The rows of a group lie close to one hidden flat surface of 7 dimensions, which may be shifted away from zero. Surfaces can cross.
Known rows, each followed by its group:
[ -4   3   8  10 -17  -5   6 -26  -4 -14] => z_526
[ 8 -4 -4 -6 -6  4 -3 -6  0 -1] => z_902
[ 2 -2  6 -4 17  0  7  4  8 -7] => z_789
[-14   2  -5   1  12  -5  13  -8   2   1] => z_789
[ -5  -4  13   9  15  -2 -10 -18  -9  -1] => z_789
[29 22 11 -4  9  2 10 10  1  1] => z_902
[ 11  -6 -11 -17  15  20   1  -4  12  -3] => z_902
[ -3 -10   3   0 -17   4  -6  -2  -1  -4] => z_715
[ 6 11 11  9 21  2 15  9  6  9] => z_526
[  7  -7  -5  18  10   4   5 -15   2  31] => z_526
[ -9  -4   9  -5   6   5  -9  -5 -14   0] => z_715
[-24  20   1  -8 -12   1   3   1 -11 -22] => z_526
[  0  -2   5   1  -5  10 -14  24   4  -4] => z_715
[-13   3   8   7   5  -4  25  -6   9  -7] => z_789
[-13  -6  18  14 -18  20 -11 -10 -19  10] => z_715
[  7  -9   5  -3   0   3   0 -26   8 -18] => z_902
[-13 -15  14   6   9  -1  -6 -14  -2 -10] => z_789
[ 13  20   6  -5  21 -22   3 -19  -3 -17] => z_789
[  5   7 -18 -18  -4   5   6 -10   4 -11] => z_902
[-22  -7  14   6  -2  -8 -13 -21 -16 -15] => z_526
[ 21  10  21   0  12   2 -14   0  -9  -6] => z_902
[  0  -8   0 -10  -7   3  -5  12  -3  -3] => z_902
[ -1   3  -1  -6 -11  -1   2  -1  -6  -2] => z_789
[ -1   9   2   0  -5  -8  15 -14   3 -16] => z_902
[-26 -17   0   4  -3  -7  10 -11   3  -6] => z_526
[ -3 -13  -3  -5  -2 -12  -8 -22  -6  -8] => z_715
[-18  -3  14   7  -4 -13  -3 -19 -11 -17] => z_526
[ -2   3  17   9  11 -10   0  -3   2 -19] => z_715
[-2 -7  1 -9 22 -1 -5  1  5 -6] => z_789
[ 2  9  5  1 -3  6 -2 -2 -6 -3] => z_526
[ -8   3   6  -2  -6 -17  -4  -2 -19   1] => z_526
[-8 -2 -4 -3 -5 -7  5 -9 -1 -3] => z_715
[ 12  -5  -2  -3  -2   3   1 -23   6  -8] => z_902
[ 10 -15   4   3  -2   9   2  13   5  16] => z_902
[ 1  3  0 -1 -9 13 -4 -3  0 -5] => z_526
[  4   6   9  14 -12  -6   4  -7   5 -10] => z_715
[  5  10  -5   6 -13  -4   8   8  10  -6] => z_715
[-14   0  12   2  23   6  10  10   3  -1] => z_789
[  5   6  -3  -5 -32  11  12 -18 -20  16] => z_715
[-14 -21  -6 -24 -17 -11 -14  -4  -1 -30] => z_789

New rows. What belongs after each?
[ 19  -9 -29   0   4  -3  13 -18  21  14] => z_789
[ 21  -8  -4 -27 -20  12 -21  10   1 -16] => z_902
[25 18  2 -7  6  5  6  2  0  3] => z_902
[  8   2  30  16  21   8 -15  -9 -13   3] => z_789
[-10  -5   5 -10  14  -7   6  -1   8 -19] => z_789
[ 11  10 -18 -12   1 -13  19  -6   8  -4] => z_789
[ 14  -6  14  -6  -1  -4   0  -6   9 -21] => z_789
[-5  4  5 -8 10  0  3  0 -1 -9] => z_902
[ -3 -19 -17  -6  11  -2   8 -11  19  -1] => z_789
[  9  -5   8   2 -13  -9   1 -11   4 -18] => z_715
[ -2   2 -13 -17  16   8  14 -17  15 -19] => z_902
[ 9 -8 13 -2 -4  4  1 17  5  2] => z_902
[ 30  -9  11  -4  -5   1  -3  -7  14 -16] => z_789
[18 10 -8 -9 11 13  5 -6  5  4] => z_902
[ -1   1   5   3 -28  13   7  -8 -11   7] => z_715
[ -6   5 -14  12  13  -1  27 -12  13  19] => z_789
[ 4 14 -3 -7 -2 -3 19  1  7 -8] => z_902
[  7   2  -4 -19  33  19   1 -10  12 -16] => z_902
[-10  11   6   9   7  11 -12  -6 -26  21] => z_715
[  0  -5 -12  -2   5  10  10  -3   8  13] => z_902
[ 25 -12  15  -7  14   2  -9  -5  12 -16] => z_789
[ -8   5 -10  -1 -14  26  -9 -10  -2  -3] => z_526
[ 12  15   1 -12  -3   0  -2   6  -8  -9] => z_902
[ 11   2   9  -9   0  -6   0  -7  -6 -10] => z_715
[ 27  -2  -6 -12 -16   7 -17  -5  -6  -3] => z_902
[ -1   6  11  24  -5   6 -20   1  -5   4] => z_715
[  0  -9  -7  -2  37  -6   0 -13  12   1] => z_789
[ 1 15 -7 15 -8 -4  1 -3 -1  9] => z_715
[ 13  -1 -10  -8 -14   4 -12   9  -4   3] => z_715
[  0  -1  -3   5 -14  -1  -6  -6  -3   0] => z_715
[  4   5  12  -4 -13   2  17   2   2 -11] => z_715
[-7 -5 16 -1 -3  7  5 10  3 -8] => z_789
[-15  -6  13 -20  28  -1  -5  -9 -24  -2] => z_715
[-32   3   8 -10 -15  -1  -1   6 -20 -13] => z_789
[12  4  3  7 21  2  5 -8  5  8] => z_789
[-23   2  10   5  -2   4  17  -7  -5  -2] => z_715
[  5  -5  -2  -4 -30  10  -2  -3  -6   4] => z_715
[ 8  8 33 11 27 -1  5  6 -1 -4] => z_902
[ -8  -6   9   6  -2   3  -2 -10   1 -10] => z_526
[  6  19  20  -2  19  -4  13  -4   1 -19] => z_902
[ 1 -7 -3 -6  1  1 -4 -5  0 -1] => z_789
[-10   7  -7  10 -11   6   7  26  15   0] => z_715
[  6   3   0  11 -21   5  -5  10   6  -3] => z_715
[  7  -1  -7  -4  -5   4  -3 -10  -3   4] => z_902
[ -3   9   7   9  23 -13   7 -23  -3  -4] => z_789
[ -4  -3  14   5  -7  -1   2  -3   2 -14] => z_715
[ 19  -6  12  -1  -4  29 -11  27   0  15] => z_789
[  3 -16  -7 -13   0   5   4   8  18  -9] => z_789
[  0  -8   8  11  -8  -7 -10 -14   1 -14] => z_715
[ 10   4  -1  -3 -15   1   7  26  -1  17] => z_902
[ 8 -3 -4 -2 -3 -2 14 -7 12 -3] => z_789
[  6   0 -11 -24  24 -11  -6   5   5 -16] => z_789
[ 27 -11  17   1   6   1  -5 -12  13 -15] => z_789
[-12 -23  -9   8 -14 -23   7 -17  -5  13] => z_526
[20  3 33  7  1 11 -7  4 -3 -7] => z_789
[  5   4  -4   5   1   0 -19  11  -1   1] => z_715
[  4   0  12   2 -11  -5   6 -20  -8 -10] => z_715
[  7  10  -4 -31   9  10  -1  10   8 -27] => z_902
[  3   0  -2 -19  26  -3   1  12   8 -12] => z_789
[  6   3 -11 -10  -6   5  -2  -3  -3   5] => z_902
[  5   0  -8 -13  12  12  -3  -1   1   0] => z_902
[-10   0  -9   3   7 -15   4  -3   5  -7] => z_715
[  5   7  23  14  -4 -13  -6  -2 -17   3] => z_902
[  0  -9   8   7  10  -1  14 -18  12  -7] => z_902
[ -2 -16   8  -4   4   9  -4  15   5   5] => z_902
[  5  -9   4   4 -25   1  -8 -10  -2  -6] => z_715
[ 14  -2  15  10  -7  -3  -9   0 -12   6] => z_902
[ 13   4   6   9   6   0  14 -10  13  -1] => z_789
[ 5  7  0 -4 -1 -5 11 -4  4 -6] => z_789
[ 14  -4   7   4  10   6   2 -11   5   3] => z_902
[  0   2  16  -7  -8   7   8   7  -3 -10] => z_715
[ -6  -8  10   1  -7   2  -4   3   3 -13] => z_715
